There are 10 hidden switches. A switch that is on adds its own fixed numbers to the row, and there is some noise. The rows also spread widely along 17 directions, which tell nothing about the answers.
(in the rows, 128 means zero)
Some rows, each with its switches (1 for on, 0 for off) after it:
[195 118 162  95  91 165 137 136 147 164  97 135 137 111 134 118  92 112
  82 171 116 185 132 109 143 136  79 143 143  88 196 111 145]
0 0 0 0 1 0 1 1 1 0
[141 139 148 151 141  90 128 122 121  93 136 109 132 148 119 106 116 149
 139 117 109 113 185 121 147  70 125 134 154 132 172 122 142]
0 1 1 1 0 0 0 0 0 0
[139 157 119 121 148 117 135 116 101 113 115 137 133 113 132 119 123 112
 134 131 121 128 151 150 151  90 131 131  99  93 138 112 149]
1 0 1 1 1 0 0 1 1 1
[ 75 107 110 124 163 112 170 135 141 105 124 148  92  98 138 118 109 133
 143 167 114 107 145 117 112 104 129 147 118 120  92  86 101]
1 1 0 0 1 1 0 0 1 0
[164 173 151 125 120 117  86  97 123 122 132 130 141 136  97  76 131  83
  98  94 142 184 114  95 166  66 125 187 167 101  77  80 108]
1 1 0 0 1 0 1 1 1 0
[128 115 186 105 142  98 121 128  82 131  94 120 141 128 132 129 142 120
  82 156 159 129  97 119 172 120 105 164 120 106 150 118  86]
0 1 0 0 0 0 0 1 1 0
[175 122 145 118 151 101  86 138  91  90 126 112 141  89 113 139 106 139
 106 127 122 155 123 148 176 125 125 132 166 117  97 109 149]
0 1 0 1 0 0 0 0 1 0
[123 169 112 162 150 132 125 143 140 129  87 143 128 103 119 100 108  99
  99 123 112 179 117 127 160  82  71 173 133 125 140  87 130]
1 0 1 0 1 0 0 1 1 0
[147 165 163 150 126 122 126 107 110 118 118 136 146 118 128 112 163 101
 114 111 130 156 109 133 155  96 107 157  87 128 135 109 127]
1 0 0 0 0 0 0 1 1 0
[149 127 122 112 124 100 122 120 107  99 132 182 110 160 131  76 117 132
  98 116 127  88 138 115 142  84 147 117 170  92  78 112 100]
0 0 0 1 1 0 0 0 1 1
[153 145 142 136  97 135 120 113 109 147 131 166 107 126 107 103 138 117
 111 128 139 133  88 119 135 129 141 119 117 132  99 137 128]
0 1 0 0 0 0 0 0 1 0
[119 135 126 158 123  96  95 124  69 148 155 152  81 130 122 111 115 139
 119 125 155 131  87 120 174 114 146 130 176 163 116 138 125]
0 1 0 0 1 0 0 0 1 0
[135 140 115 132 170 122 128 117  93 146 111 157 120 118 140 127 131 130
 106 152 101 126 148 136 139  89 112 125 119 101 143  86 140]
1 1 1 1 1 0 0 0 1 0
[129 137 156 146 135 147 115 127 114 151 143 110  55 106 109 103  72 148
 166 171 135 133 117 101 179 118 124 162 142 149 176 130 140]
0 1 1 0 0 0 1 0 1 0
[140 143 143 171 160 148 103 135 116 156 109 125 145 135 112 131 137 121
 127 140 141 125 108 117 160 102 106 168  99 114 140  96  81]
0 1 0 0 1 0 0 0 1 0
[106 126 131 152 160 122 157 157 116 136 113 151 127 140 109 142 145 156
 154 110 119 119 135 143 138  73 144 114 125 120 104 120  99]
0 0 0 1 0 1 1 1 1 0
[131 150 137 119 126 137 122 158  94 125 125 171 144 138 135 116 141  97
 135 144 163 127 118 178 156  77  97 120 162  91 136 105 105]
1 1 0 0 1 0 1 0 1 0
[171 120 106 129 111 122 110  98 128 154 138 156 159 115 126 139 135 136
 114 114 106 151 149 134  85 134 153  87 127 143 120 119 170]
0 0 0 0 1 0 0 0 1 0
[ 83 110 112 149 127  77 147 117 108 134 147 128 103 138 146 122 121 130
 132 147 153 112 141  97 126 104 151 152 143 143 140 120 103]
1 1 0 0 1 0 1 0 1 0
[126 127 134 115  88 116 133 108  99 182 105 165 136 131 141 114 135 104
  66 135 154 177 109 123 127 113 109 125 153 128 169 135 139]
1 0 0 0 1 1 1 0 1 0
[ 94 124  84 119 137 119 129 112 101 189  93 173 118 136 137 105 109 132
  88 132 145 128 138 121 123 105 146 114 143 118 136 140 118]
0 1 1 1 0 1 0 1 1 1
[137 114 153 111  92 132 190 125 152 129  97 164 155 133 168 105 139 115
  98 159 121 146 166 144 102 100  74 130 107 116 224 114 138]
0 1 0 0 1 0 1 0 1 1
[135  94 145  89 146  92 159 124 130 137 103 129 138 121 109 150 131 126
  90 168 104 127 151  98 103 119 134 134 123  88 116  95 120]
0 1 0 0 1 0 1 1 1 0
[108 149 126 162 123 102 137 131 109 159 129 128  94 145  96 127 134 110
 125 158 139 120 117  93 123 108 128 158 134 130 146 121 118]
1 1 0 1 0 0 0 0 0 1
[155 128 154 121 102 106  89 110 140 112 124 155 145 150  95  72 120 114
  90 124 145  96 129 100 104 116 128 131 161 140  96 115 109]
0 1 0 0 0 0 0 0 0 0
[132 113 132 151  89 157 181 147 113 155 127 180  71 142 157 105 120 158
 143 149 142 131  92 120 146 139 130 115  94 129 140 138 111]
0 1 1 1 0 1 0 1 0 1
[113 124 111 151 161 125 105 136 113 155 112 155 175 121 137 146 150 122
 129 141 144 128 137 162 107 106 104 128 126 143 142  89 108]
1 1 0 0 1 0 0 0 1 0
[158 113 125 125 109 118 145 159 119 105 161 155 120 140 138 144 128 144
 162 145 120 146 142 145 131  99 131 105 172  96 109  96 128]
0 1 1 0 1 0 0 0 1 0
[165 126 120  90 156 131 164 104 109 139  90 133 121 104 131 135 110 136
  86 124  82 140 138 118 170 128 153 113  76  62 124 142 149]
0 0 0 0 1 0 0 1 1 1
[129 148 127 137 149 148 148 147 139 167 102 174 110 138  97 100 124 130
 120 145  96 129 147 128 117  67  96 118 152 111 135  94 120]
1 1 0 1 1 0 0 0 1 0
[127 135 138 122 122 112 137 106  90 133 156 160 100 134 135 113 139 146
 148 109 122 148 128 139 143  92 160 107 138 134 107 122 143]
0 1 1 0 1 1 0 1 0 0
[ 91 173 140 117 163 121 155 100 119 158 114 134 137 127  87 139 188  90
 154 126 107 150 154 144  91  42 136 146  92 105 113  79 131]
1 1 0 1 1 0 1 0 1 0

New rows. What belongs after each?
[128 133 151 154 122 157 169 131 161 191  94 166 140 143 113 120 160 124
 120 148 117 162 129 115  92  92  88 157  91 141 174  85 104]
0 1 0 0 1 0 1 1 1 1
[193 137 148 144 115 152 118 143 163  98 123 117 140 112 109 117  91 131
 137 145 104 149 148 119 143 117  97 145 130 106 148 103 145]
0 0 1 0 0 0 0 0 1 0
[142 127 149 131 125 123 126 110 118 139 156 132 100 131 128 119 128 149
 158 146 115 133 148 115 122 112 134 126 142 140 150 106 146]
1 1 1 0 0 0 0 0 0 0
[144 138 114 155 146 107 122 137 134 133  99 129 166 118  89 154 136 109
 100 132 112 145 133 130 117 109 110 143 117 118 129 104 134]
0 0 0 0 1 0 0 0 1 1
[135  98 148 138 103 103 161 148 140 110 121 145 126 132 140 113 117 138
 115 158 136 120 132 119 123 134 104 139 124 144 162 119 114]
0 1 0 0 1 0 0 1 0 1
[ 99 133 117 144 171  97 142 130  86 151  89 144 138 152 135 132 153 110
  76 134 145 110 112 110 166  85 122 155 112  84 125 109  72]
1 1 0 0 1 0 1 0 1 0
[138 147 135 121 141  99 124 108  87 139 110 107 129 126 118 133 121 107
 100 154 133 148 147 118 162  86 121 162 127  90 181 116 148]
0 1 1 1 1 0 1 0 1 1
[128 125 167 153  98 108 161 147 117 125 145 160  88 149 104 126 158 144
 144 137 123 116  93 117 119 117 133 112 128 153 112 130 119]
0 0 0 0 0 0 0 0 0 0
[102 121 132 140 129 112 160 145 137 113 111 153 131 122 138 116 130 128
 134 143 126 112 142 147 108 110 102 118 119 151 162 119 126]
1 0 0 0 1 0 0 0 0 0
[ 86 105 132  92 159  87 148  93 100 163  96 138 129  96 129 140 146 133
  92 127 119 155 125 128 107 124 153 130  98 148 110 118 132]
0 1 0 0 1 0 0 1 1 0
[131 122 100 116 151 129 117 158 102 162 118 147 119  98 130 148 102 118
 116 167 127 165 123 141 136 124 104 131 174 101 121  88 129]
1 1 0 1 1 0 0 1 1 0
[127 148 157 121 118 107 131 128  91 110 132 120 120 114 138 125 140  97
 120 148 144 157 117 136 156  97 106 160 139 108 148 112 128]
0 1 0 1 0 0 0 0 1 0
[156 102 145 117 119 135 102 136 109 125 147 118 128  90 141 142  92 133
 167 183 166 124 128 141 140 164 134 133 117 129 149 117 140]
1 1 1 0 0 0 1 1 1 0
[147 116 137 145 116 156 191 124 140 169 122 158 111 160 152 114 143 184
 138 101  94 145 146 116 142  95 142  96 106 117 160 147 110]
0 1 0 0 0 0 0 0 1 0
[134 119 134 114 116 116 159 102 102 175 124 136 112 139 135 134 140 140
 120 136 124 134 141 106 123 115 160 110 106 106 151 139 128]
1 0 0 1 1 0 0 0 1 0
[132 145 159 131 121 110 147 141 111 117 115 126 115 139 115 129 144  97
 105 148 128 135 106 110 158 100 102 159 123  90 140 112 110]
0 0 0 0 1 0 0 0 0 0
[149 134 107 168 117  94 133 136 123 152 132 129 161 160 104 157 156 134
 116 110 132 155 137 113 124  98 142 129 152 110 120 123 112]
1 1 0 0 0 0 0 0 1 1
[116 120 106 185 130 100 151 146 127 109 147 115  96 137 132 121  99 169
 160 102 121 141 141 114 170  98 153 132 140 161 139 140 133]
0 1 1 0 1 0 1 0 0 0
[111  82 116 161 124 122 159 139 177 123 126 167 118 115 143 101 108 166
 127 140 107 134 151 109  78 129 109 130 136 187 118  84 115]
1 1 0 0 1 1 0 0 0 0
[124 103 162 117 108  95 195 126 110 151 136 120  69 115 129 141 115 155
 133 169 110 150 130  93 143 130 144 129 117 132 177 143 151]
1 0 0 0 1 0 1 1 1 0
[ 84 128 139 133 147  86 136 145  89  93 136 122  89  96 133 122 101 113
 132 172 142 131 127 140 162  93 105 164 166 132 141 106 125]
0 1 0 1 1 1 0 0 1 0
[113 114 146 124 175 116 142 137 114 141 112 136 116 120 112 136 126 146
 125 170  98  99 163 129 116  97 106 124 137 120 150  95 129]
1 1 0 1 0 1 0 0 0 0
[151 128 169 109 120 141 186 128 114 116 119 157  97 134 127 117 152 163
 156 120 105 127 126 152 142 105 145 100  72 110 121 130 137]
0 1 1 1 0 0 0 0 0 1
[126 134 125 147 128 115  95 121 111 152 146 111 131 130 113 126 119 118
 149 124 169 149 122 111 150 104 149 160 154 132 119 114 104]
1 1 0 0 1 0 1 0 1 0
[112 119 133 111 145 105 176 138 158 109  69 130 130 125  80 114 109 119
 107 162 112  83 156 113  98 110 124 133  73 102 131 123 126]
0 1 1 1 1 0 0 0 0 1
[123 109 141 111 129 117 162 133 125 123 114 115  98  97  95 141 106 149
 151 145 118 126 123 128 132 145 161 110  85 134 114 148 155]
0 1 1 0 1 0 0 0 0 0
[ 97 121 108 124 132 153 135 126 115 191 108 159 100  97 127 124 107 131
 140 165 145 149 127 140 108 125 126 119 123 141 148 119 144]
1 1 1 1 0 1 1 0 1 0
[129 134 125  96 125  96 137 107 156 119 107 134 160 108  96 111 135 113
 111 110 108 166 176 137  78  86 130 134 151 127 103  97 152]
1 1 0 1 0 0 0 0 1 1
[125 115 110 165 113 114 140 178 144 131 104 146 169 139 125 144 136 122
 108 125 147 164 130 135 112  99  94 139 168 118 119  99  92]
1 0 0 1 0 1 0 0 1 0
[152 132 134 144 132 135 108 137 124 149 139 122 136 124  96 145 115 119
 157 154 144 119 127 117 127 127 141 136 123 109 119 112 112]
1 0 0 0 1 0 0 1 1 0
[101 138 110 135 168 109 127 128 123 141  99 109 144 103 130 143 127 101
 106 139 113 154 147 125 125 106 107 163 119 119 145  96 126]
0 1 0 1 0 0 0 1 0 0
[122  94 143 136 115 116 148 146 152 117 135 132 122 126 110 130 119 132
 140 158 136 122 129 104  98 128 129 144 135 133 100  97  99]
0 1 0 0 1 1 0 0 0 0
[190 145 169 152 175 143 131 120  88 130 124 181 136 162 126 121 184 174
 135 107  89 121 133 155 160  59 116 116  98  99 107  65 108]
1 1 1 1 1 0 0 0 1 1
[138 136 146 111 161 111 136 108  80 126  97 151 145 105 107 143 162 115
 101 128 117 108 116 153 132 120 146 103  58 102  88 119 143]
1 0 0 1 1 1 0 1 0 0
[175 105 130 175  84 137 136 157  80 147 170 184 123 166 199 142 149 151
 141 166 154 117 115 139 138 133 105  97 148 117 180 108 104]
1 0 0 1 1 0 0 0 1 0
[139 118 101 145 167  87  61 124  60 132 160  93 153 104 148 173 108 140
 140 142 157 124 149 149 170 134 149 124 172 127 150 125 140]
1 1 0 0 0 0 0 0 1 0
[157  94 176 124 172  91 103 136 116 128 132  94 150 111  86 169 130 162
 145 163 118 148 161 124 117 105 122 163 162 139 132  60 128]
1 1 0 1 1 0 1 0 1 1
[101 123 120 113 131  98 170 122 120 123 122 112 124 117 139 144 140 112
 127 135 120 154 146 125 116 106 137 142 113 109 135 115 131]
0 1 0 1 1 0 0 0 0 0
[149 127  98 152 124 134 132 129  95 138 144 148  80 111 165 120  91 149
 117 124 114 152 106 117 188 136 138 118 140 126 137 141 142]
0 0 0 0 1 0 0 0 1 0
[120 127  84 112 132 136 152  73 118 170 109 154  95 107 142 108 113 128
 102 122 110 130 121  97 125 142 184 110  55 110  97 145 143]
0 1 1 0 1 0 0 0 1 0
[ 97 144 125 129 164 107 149 117 100 153 117 145 110 107 113 141 139 127
 142 148 110 136 138 143 124  91 132 124 105 130 139 109 149]
1 1 1 0 1 0 0 1 1 0
[121 156 117 122 152  88  82  83  57 139 175 123 123 121 123 149 166  96
 149 118 139 132 129 141 128  92 182 135 135 121  87  96 149]
0 1 0 1 1 0 1 0 0 0
[161 127 150 133 126 109 164 151 115 141 112 104 116 140 110 158 124 126
  89 163 102 161 126  88 171 108 103 150 147  63 164 126 121]
0 1 0 0 0 0 0 0 1 0
[ 85 128 101 178 151 134 119 166 162 130 130 148 125 125 119 102  92 143
 172 106 141 147 141 134 135  69 117 157 184 169 115  96  87]
0 0 0 0 1 1 1 1 1 0
[170 106 145 135 119 106  77 115  84 125 170 151 144 117 145 142 139 117
 133 179 155 100 122 132 103 148 134 130 129 134 118  83 124]
0 1 0 1 1 0 0 1 1 0
[128 116 147 132 125 133 121 105 109 155 120 141 126 118 124 107 116 144
 127 132 146 122 135 130 128 116 145 125 108 150 144 134 125]
0 1 0 1 1 1 0 0 1 0
[121 101 121 143 196 168  81 131  83 166 140 131 144  90 178 166 127 171
 192 152 146 105 143 187 137 142 132 116  99 156 160  98 112]
0 1 0 1 0 0 0 0 1 0
[113  83 154 125 177  91 150 103  73 152 116 115 136 124 144 172 165 169
 133 135 136 101 130 123 136 129 182 129  49 129 120 121  98]
0 1 0 1 1 0 1 1 1 0
[166 114 128 110 132 124 111 150 117 124  93 130 130  96 119 127  83 121
  86 181 137 147 124 120 150 141  89 151 152  91 137  99 132]
1 1 1 1 0 0 0 0 1 1
[149 118 177 117  90 135 168 125 128 134 116 167 115 151 113 119 162 116
 117 168 142 126  95 105 101 125 113 145  82  98 116  91 102]
1 0 1 0 1 1 0 0 0 1
[111  96 149 122 144  94 120 133 137 156 111  90 159 125 102 143 108 164
 136 122 138 158 171 127 123 100 134 139 172 163 176 132 123]
0 1 0 0 1 0 0 0 1 0
[129 125 110 129  75  97 140 124 127 139 107 133 148 149 125 110 125 118
  92  90 165 171 112 112 135 120 152 124 134 127 119 160 122]
0 1 1 0 1 0 0 0 0 0
[156 133 134 144 127 116 110  81  78 180 110 152 129 120 151 117 128 118
  45 158 126 156 121 104 154 128  98 146 122 123 194 117 151]
1 1 0 0 1 1 0 0 1 1
[120 131 170  56 112 120 169 126 127 140 115 108 139 137  92 148 149 107
 153 147 129 165 165 133 103  79 147 132 135  62 125 113 128]
0 1 1 1 0 1 0 1 0 0
[150 132  96 169 132 140 106 114 130 149 129 127 152 118 129 131 113 124
 142 124 147 125 134 122 134 134 148 140  91 131 140 124 124]
1 0 0 0 1 0 1 0 1 1
[161 139 124 128 138 111 132 142 127 110 138 145 134 102  78 151 121 126
 140 137  91 135 152 158 117 108 137  96 149 116 102 116 184]
0 1 0 0 0 1 1 1 0 1
[166 119 115 134 157  89  85 134  69 102 144 145 152 121 156 147 118 137
 106 154 125  91 162 158 148 115 116  96 180 101 150 107 149]
1 0 0 1 0 0 0 0 1 0
[ 98 139 131 138 103 129 164 141 129 143 137 132  90  91 132 124 107 114
 171 159 136 164 123 151 123 133 107 136 117 171 191 138 165]
1 0 0 0 1 0 0 1 0 1
[135 178 117 126  95 155 170  92 140 178 102 139 162 154 111 105 148  91
 118  92 125 164 164 131 130  59 143 110  92  72 171 160 139]
1 1 0 0 1 1 0 0 1 0
[140 176 134 123  93 138 162 134 155 113 106 148 129 112 107  96 127  95
 131 107 107 206 138 151 133  66  90 135 145 114 140 111 163]
1 0 1 0 1 0 0 0 1 0
[ 78 130  94 148 139 151 199 174 129 176  77 186 107 111 166 133 138 113
 105 174 107 155 117 158 112 111  56 120 110 126 188 102 124]
1 1 0 1 1 0 0 0 0 0
[148 136 135 134 101 107 144 134 115 114 142 146 107 134  95 123 140 120
 141 138 140 135 105 111 126 110 158 130 116 101  63 106 119]
1 1 1 1 1 0 0 0 1 0
